There are 8 hidden switches. A switch that is on adds its own fixed numbers to the row, and there is some noise. The rows also spread widely along 10 directions, which tell nothing about the answers.
In the rows, zero is written as 128.
Some rows, each with its switches (1 for on, 0 for off) after it:
[106 137 118 179 170 129 120 128 138 118 122 134 138 151 154 159  99  83
 107 164 127 126 116 125 141 122  93 132 145 106 129 139 182  86 126  77
 162 182  65]
0 1 1 0 1 0 1 0
[121 175 151 155 146 104  98  92  87  97 115 126 141 114  94  98 118  99
 103 112  98 206  65 105 158 137 143 128 134 112 115 136 165 114  89 133
  82 118 119]
1 0 0 0 0 1 0 0
[111 141 135 210 106 124 113 147 144  94 116 137 148 166 176 135  99 105
 117 197 151 135 139 130 116 109 121 143 186 130 123 115 195  74 125  87
 125 177 106]
0 0 0 0 0 1 0 0
[119 161 133 115 146 146  88 128 164 124 100 119 103 104 143 152 112 128
 101 106 118 148 125 138 151 148 130 137 120 151  96  98 161 138 104 134
 158 159 106]
1 1 0 1 0 0 0 0
[123 170 120  75 166 136 122  93 119 126  90 107 168  94 121 111 128  96
  96  94  92 158 119 116 171 159 112 118 151  83  65 112 134 162 103  75
 107 137 107]
1 0 1 1 0 1 1 1
[105 121  86 150 115 113 120 128 174  94 149 147 113 114 119  94 131 128
 105 144 132 116 121 183 134 139 143 100 125 138 104 104 132 129 109 104
 154 117 151]
0 0 1 0 0 0 0 0
[161 133 141 171 127 129  97 169 171 139 103 108  98 164 148 121  97  99
 114 175  95 149  86 139 145 130 138 161 132 109 172 151 141  79 102 126
 108 147 109]
0 1 1 1 1 0 1 0
[108 118 119 144 109  85 132 121 139 113 137 113 135 142 129 110 122  83
 109 189 131 121  97 148 111 121 144  95 165 106 140 127 153 111 105 106
 147 144 147]
1 0 0 0 1 0 1 0
[139 108 101 103 147  93 140 102 126 116 143 132 109 121  82 102 165 114
 102 126  89 124  64 149 129 145 144  82 104  97 122 137 117 136 105 125
 141  91 137]
0 0 0 1 0 1 0 0
[155 136 121  99 137 133 118 157 130 149  95  97 128 137 144 131 129 112
 113 142 103 112 123 123 142 142 144 151 133 102 125 128 113 118 114 116
 110 126 131]
0 0 0 0 1 0 1 1
[ 70 143  97 155 130 111 105 123 176 106 171 121 132 101 114 100 112 111
 130 136 158 119 109 158 128 121 140  91 135 171 131  86 125 142 109  96
 160 129 139]
0 0 1 0 1 1 0 0
[111 137 110 124 152 134 116 159 136 143 124 113 164 123 135 134 116 129
 131 124 131  93 148 121 137 123 135 139 127 123 102  90 111 124 132  86
 137 126 115]
0 0 1 1 1 0 0 0
[109 143 103 187 162 132 118 145 126  98 134 162 147 144 129 131 120 132
 104 140 109  96 126 150 143 136 140 137 112 123  82 114 150  82 126  73
 147 114 116]
0 0 1 0 0 0 1 0
[148 107 115 102 126 127 124 143 168 163 128  97 116 131 129 110 115 105
 144 128 102 150 112 131 138 126 124 128 134  94 175 152  93 143 128 126
  97 125 120]
0 0 1 1 0 0 1 0
[142 137 131  51 133 111 144 101 102 145  80  69 149 109 130 100 144  90
  98 131 114 128 119  94 139 141 134 105 170  89 103 111 118 171 100 114
 114 154 130]
0 0 0 1 1 0 0 0
[145 136 123 102 116 139  92 175 151 168 117  87 133 123 140 134 117 140
 157 107 124 116 137 104 124 113 160 157 126 142 154 105  92 132 139 142
 101 104 136]
0 0 0 0 0 1 0 0
[ 76 113 101 168 144 108 120 126 162 136 187 133 154 135 129 152  99  91
 171 145 148 154 113 130 110 101  87 103 149  96 187 147 143 120 154  96
 134 142  85]
1 0 0 0 0 1 1 1
[150 131 131 123 104 130  84 121 178 117 121 134 118  92 127 113 112 114
 130 101 110 252 106 135 158 146 111 136 143  84 163 147 139 149 122 144
  62 120 108]
1 0 0 1 0 1 0 0
[131 185 138 151 129 119  44 146 127 123 105 102 174 117 130 146  88 100
 132 110 128 193 115  87 134  97 156 150 168  97 144 116 150  94 125 138
  81 120 109]
0 1 0 1 1 1 1 0
[159 132 107 109 111 144  71 161 188 136 109 127 120 111 133 145 116 131
 123 101 105 165 125 145 140 133 151 147 119 104 134 120 129 118 132 144
 114  99 132]
1 1 0 0 0 1 1 0
[128 139 112 154 161 139  64 143 146 111 130 166 128 125 130 195 108 134
 130  81 104 185 122 130 146 138 121 159 101  90 142 150 170  91 165 132
 133 109  70]
1 0 0 0 0 1 1 0
[118 111  89 114 132 140 120 176 182 160 129 116 149 130 141 137 112 120
 133 137 122  80 143 147 129 123 131 131 123 105 118  97 101 117 134  84
 156 116 134]
1 1 1 0 1 0 1 0
[165 136 126  76 143 121  79 138 124 147  60  96 118 151 162 186 113  88
  85 140  87 136 120 102 137 152 144 159 140  66 121 153 180  92 136 131
 165 157  75]
1 0 1 0 1 1 1 1
[144 159 117 143 167 127  68 139 110 109 111 144 121 131 112 153 119 132
 100  97  82 153 109 129 157 148 164 159  94 102 105 145 149  80 129 141
 122  94 102]
0 0 1 0 0 0 1 1
[115 158 127 123 114 112  87 118 145 119 115  95 121 116 134 110 107 100
 113 140 133 160 111 123 136 126 149 123 160 138 136 117 152 134 107 133
 121 145 122]
0 0 1 0 0 1 0 1

New rows. What belongs after each?
[ 95  95  96 111 146 101 184 105 129 155 169 110 172 119  95  72 136  89
 148 142 117 106  93 122 131 116 100  76 139  85 132 122  80 160 117  63
 112 115 132]
1 0 1 0 0 1 0 0
[124 169 130 115 102 115  44 141 190 124 114  90 103 105 124 133  96 105
 115 123 128 174  90 145 127 125 178 127 144 146 153 101 148 125  96 161
 139 126 144]
1 1 0 1 1 1 1 0
[113 156 116  96 165 125 121  96 106 127 101 107 173 107 137 138 120  93
 100 109 119 131 142 102 150 132 114 115 165  94  82 116 149 151 129  86
 134 158  95]
0 0 1 1 0 0 1 0
[120 132 113 108 100 125 105 143 174 143 116  98 126 117 136 109 103 110
 118 143 131 128 131 136 129 117 150 119 150 125 122  99 127 135 108 122
 133 140 143]
1 1 1 0 0 0 0 0
[ 88 131  85 134 154 139 122 129 168 114 144 147 150  96 134 147 125 128
 123 111 154 109 146 150 136 129  99 106 125 129  96  87 133 145 130  84
 164 144 110]
0 1 0 0 1 0 0 0
[129 167 109 113 148 141  33 131 163 119 132 131 117  79 113 169 107 138
 145  34 121 219 117 122 156 135 145 145 105 131 162 134 132 140 151 174
 103  90  99]
0 0 0 0 0 1 1 0
[152 151 146 145 104 110  57 150 128 131  94 100 131 146 129 139  93 102
 123 139 112 186  98  93 117 100 171 158 150 101 160 135 166  79 119 171
  99 119 118]
1 1 0 0 0 1 0 0
[121 141 129 139 125 116 101 145 170 139 130  91 104 134 131 104 110 106
 125 155 123 133  90 135 135 127 151 133 135 151 158 114 118 125  99 120
 127 138 129]
0 0 1 1 1 1 0 0
[122 148 126 130 125  97  84 140 131 129 126 101 139 128 101  98 104 100
 121 139 103 160  87 131 141 125 173 131 132 100 151 137 118 104 104 136
  95  92 147]
1 0 1 0 1 0 1 1
[ 99 138 116 157 183 150 107 141 180 159 178 136 143 100 109 147 103 120
 179  73 116 178  95 127 153 119  77 130  96 119 169 134  97 141 139 101
  95 113  80]
1 1 0 1 0 1 1 0
[130 129 115 108  98 110  75 157 189 135 122  89  90 125 139 125 106 119
 121 147 135 120 122 153 123 126 181 130 133 151 158 106 127 128 116 157
 156 129 145]
0 0 1 1 1 0 0 0
[119 189 153 138 115 106  98  98 132 113  89  79 126 132 129  80 100  65
  74 172 113 152  72 120 139 126 164 114 180 144 101 105 179 117  57 117
 125 168 144]
1 1 1 0 0 1 1 0
[120 104  95 123 161 143 135 139 171 158 163 133 136 113 123 126 117 113
 164  97 112 154 124 138 156 139  78 128 109  88 166 155  85 147 148  96
  94 115  87]
0 0 1 0 0 0 1 1
[136 129 102  82 152 116 121 109 116 130  99 111 153 115 127 134 132  96
  98 115 108 132 130 113 148 142 122 115 143  72 106 133 138 137 135 102
 133 134 102]
0 0 1 0 1 0 1 0
[128 143 124 125 106 128  61 154 182 116 120 123 109 102 136 140 104 137
 124 110 130 185 128 150 144 139 161 147 126 135 146 110 140 129 122 156
 120 118 130]
1 0 0 1 1 0 0 0
[107 145 118 197 135 147  94 185 169 133 150 143 159 134 133 126  95 141
 160 127 131 130 129 141 135 104 138 157 121 137 131  98 111  89 125  97
  93  99 138]
1 1 0 0 0 0 1 0
[102 174 155 168 107 126 113 144 133 120 116 102 173 116 135  64  95 109
 134 158 142 172 114 117 150 123 138 146 173 134 124  95 118 122  82  94
  41 129 159]
1 0 0 0 1 0 0 1
[ 90 150 126 128 180 130 115  96 121 125 141 137 125 101 118 153 120 110
 130  88 120 175 108 120 158 146  90 121 112 122 127 142 151 145 123 118
 132 148  72]
1 0 0 0 0 0 0 1
[126 146 118 138 141 165 135 167 162 135 117 137 151 125 145 113 126 147
 122 128 108 103 133 149 152 148 126 152 117 137  80  87 109 124 113  65
 105 110 143]
1 0 0 0 0 1 1 0
[153 109 104 101  81 108 103 140 145 113  93 129 145 130 132 110 121 115
  98 148 110 156 140 140 130 131 162 126 159  64 110 123 149 114 127 128
 113 112 147]
1 0 1 0 0 0 0 0
[128 132 121 117 148 121  93 126 144 123 111 127 127 123 143 172 111 105
 113 120 116 164 125 130 140 144 123 134 134  87 134 141 164 120 140 125
 144 145  89]
1 0 0 1 1 0 1 0
[123 175 114 119 142 119  81 108 144  93  99 129 122  94 107 114 121 109
  66 110 103 150  92 156 162 159 163 115 118 126  67  97 156 121  82 118
 150 114 145]
1 1 1 0 1 0 1 0
[113 139 138 163 149 164  98 178 160 149 121 127 104 146 168 176  95 149
 144 127 127 112 142 131 138 133 124 179 100 170 138 115 143  99 139 117
 147 151  89]
1 0 0 0 0 0 0 0
[146 162 114  90 141 131  63 143 117 138  85 111 172 115 118 144 107 116
 110  88  92 164 136 101 148 128 161 152 135  63  95 124 135 105 132 136
  99  95 116]
1 1 1 0 0 0 1 1
[ 90 193 155 215  86  96  83 133 130  74 104 108 177 146 145  80  80  76
  90 212 158 155 111 129 120  94 177 121 215 139 100  79 194  71  69  98
 107 159 172]
1 1 0 0 1 0 1 0
[149 172 140 151 104  96  51 113 108  71  69 117 121 155 150 141 101  84
  61 170 110 171 108 119 125 125 187 140 180 100 111 140 231  66 110 147
 146 153 114]
0 0 1 0 0 1 1 0
[103 139 120 140 136  93 138 108 122 113 131 114 148 126 102  75 131  94
  97 163 110 113  74 136 137 136 146  99 139 116 101 107 132 121  87  83
 134 122 146]
1 0 1 0 1 1 0 0
[129 126 114 148 130 115 122 161 114 125 115 122 166 147 119  99 123 122
 119 154 112 100 122 121 134 121 161 142 132  99 105 110 111  91 118  95
 104  98 144]
0 0 1 0 1 0 0 0
[130 141 123 130  98 111 105 134 155 127 110 103 144 133 127  88 101  85
 106 165 112 160 108 140 136 118 148 120 170  90 127 122 138 112  93 117
  97 131 150]
1 1 1 0 0 0 1 1
[110 117 137 134 161 157 170 141 159 166 138 116 120 125 143 106 123 123
 146 129 114 124 111 134 159 150  77 135 113 134 134 122  95 160 108  77
  99 155 102]
1 0 0 1 0 0 0 0
[117 135  95 126 154 101 115 107 144 111 135 128 149 118 112 133 133  82
 105 137 119 146  92 142 129 129 113  91 148  77 116 125 150 123 112  97
 145 135 110]
0 1 0 1 1 1 1 1
[127 124 122  87 161 129 122 151 107 181 122  89 160 129 130 156 125 128
 162  98 120  99 142  81 122 106 134 142 124 108 138 116  96 136 152 129
 117 119 100]
0 0 0 1 0 0 0 0
[119  94 104 112 114  99 139 104 174 130 159 114  89 114 106  87 129  93
 129 144 123 156  86 155 131 135 119  82 129 116 182 155 112 160 110 134
 131 134 126]
0 0 1 0 0 0 0 0
[133 161 128 106 111 152  52 157 183 133 109 111 120  94 145 147 101 149
 136  83 126 180 144 132 146 138 157 161 127 147 130  94 131 143 133 151
 111 118 125]
1 0 0 1 0 1 0 0
[ 99 144 125 189 100 103 121 115 153  84 153 145 134 115  98  39 112 110
 110 163 124 180  85 169 151 131 147 104 144 131 119 114 131 121  73  99
  78 107 172]
1 0 1 0 0 0 0 0
[110 138 101 123 157 139  90 136 153 125 129 143 123 112 129 167 116 136
 120  91 114 130 129 137 145 147 130 140  97 126 104 113 150 119 145 111
 167 120  88]
1 0 1 0 0 1 0 0
[119 147 135 157 128 114  81 133 133 125 125 120 138 134 126 124  91  99
 136 135 114 195  98 113 140 118 131 146 143  98 159 151 154  98 122 130
  92 124  98]
1 0 1 0 0 1 0 1
[125 132 139 131  77 131 105 158 190 132 103  96 110 132 174 110  98 115
 122 178 153 145 137 145 130 132 144 143 171 150 150 101 145 131 103 125
 118 167 147]
1 0 0 0 1 0 0 0
[139 103 105 158 135 133 124 149 157 106 131 172 125 142 142 142 129 131
 122 144 107 152 135 159 141 147 106 142 120  79 119 142 144 103 142  99
 120 126 100]
0 0 0 1 0 0 0 1
[ 76 137  99 119 133 133 122 121 189 120 143 112 142  95 150 123 107 112
 127 130 168 121 157 150 141 132 105  99 158 150 112  81 131 170 125  80
 160 171 113]
0 0 1 1 1 0 0 0
[147 117  98 111 118 139  92 219 150 163 109 105 128 166 154 177 124 167
 134 143 120   5 168 139  93 109 213 170 104 149 108  81 101  81 156 129
 180  87 164]
0 0 0 0 0 0 1 0
[145 170 149  81 148  89 109  70  62 102  54  86 115 126 122 125 139  66
  44 145 102 145  79  88 140 144 157 108 163  96  84 129 202 118  75 149
 158 177 107]
0 1 0 0 1 0 0 0
[133 122 104 102 178 134 125 106 162 134 131 141 101 102 111 151 143 103
 101  96  87 154  76 148 160 169  86 110  88  93 127 146 138 143 114 107
 156 130  79]
1 1 0 0 1 1 1 0
[121 115 107 150 106 115 126 162 174 146 171 113 149 120 107  69 119 127
 170 134 128 138 107 150 123 104 151 115 137 121 175 117  55 140 114 118
  61  79 178]
0 0 0 1 0 0 1 0
[125 134 120 189 116 123  81 148 179  96 134 145  90 150 158 159 101 116
 115 164 134 146 110 160 115 125 141 141 140 145 159 141 187  81 134 129
 155 148 107]
0 0 0 0 0 1 1 0
[124 129 108 136 101 139 100 156 190 123 118 116 141 125 179 145 103 111
 129 154 152 142 157 141 124 124 117 136 173 117 145 110 148 128 138  95
 126 160 115]
0 0 0 0 1 1 1 0
[104 170 114  85 149 119  81 107 116 118 107  99 124  92 116 139 123 125
  99  83 128 120 129 119 142 135 173 117 121 154  87  96 145 150 117 141
 167 128 124]
0 0 1 0 0 0 0 0
[139 153 132 178 124 139  86 164 161  96 105 140 100 140 151 131 113 135
  98 154 116 134 112 163 145 151 154 162 120 150 118 118 158  84 104 117
 126 128 134]
0 0 0 0 1 0 1 0
[129 130 119 113 190 146 133 140  84 133  90 151 177 139 144 186 134 136
 109 108  90 103 156 105 149 148 105 160 109  64  53 122 153 101 151  79
 142 132  70]
1 0 0 1 0 0 0 1
[ 78 163 135 203 171 138  71 152 159 124 155 140 146 125 137 163  74 122
 152 116 138 162 113 121 145 117 115 159 117 151 150 113 158  91 137  97
 133 141  68]
1 0 1 1 1 1 0 0
[113 134 155 176 138 130 114 146 160 145 128 105  95 151 154 119  85 100
 132 168 124 163  87 124 149 133 110 156 129 144 184 149 149 102 104 117
 117 170  90]
1 0 1 0 1 0 0 0
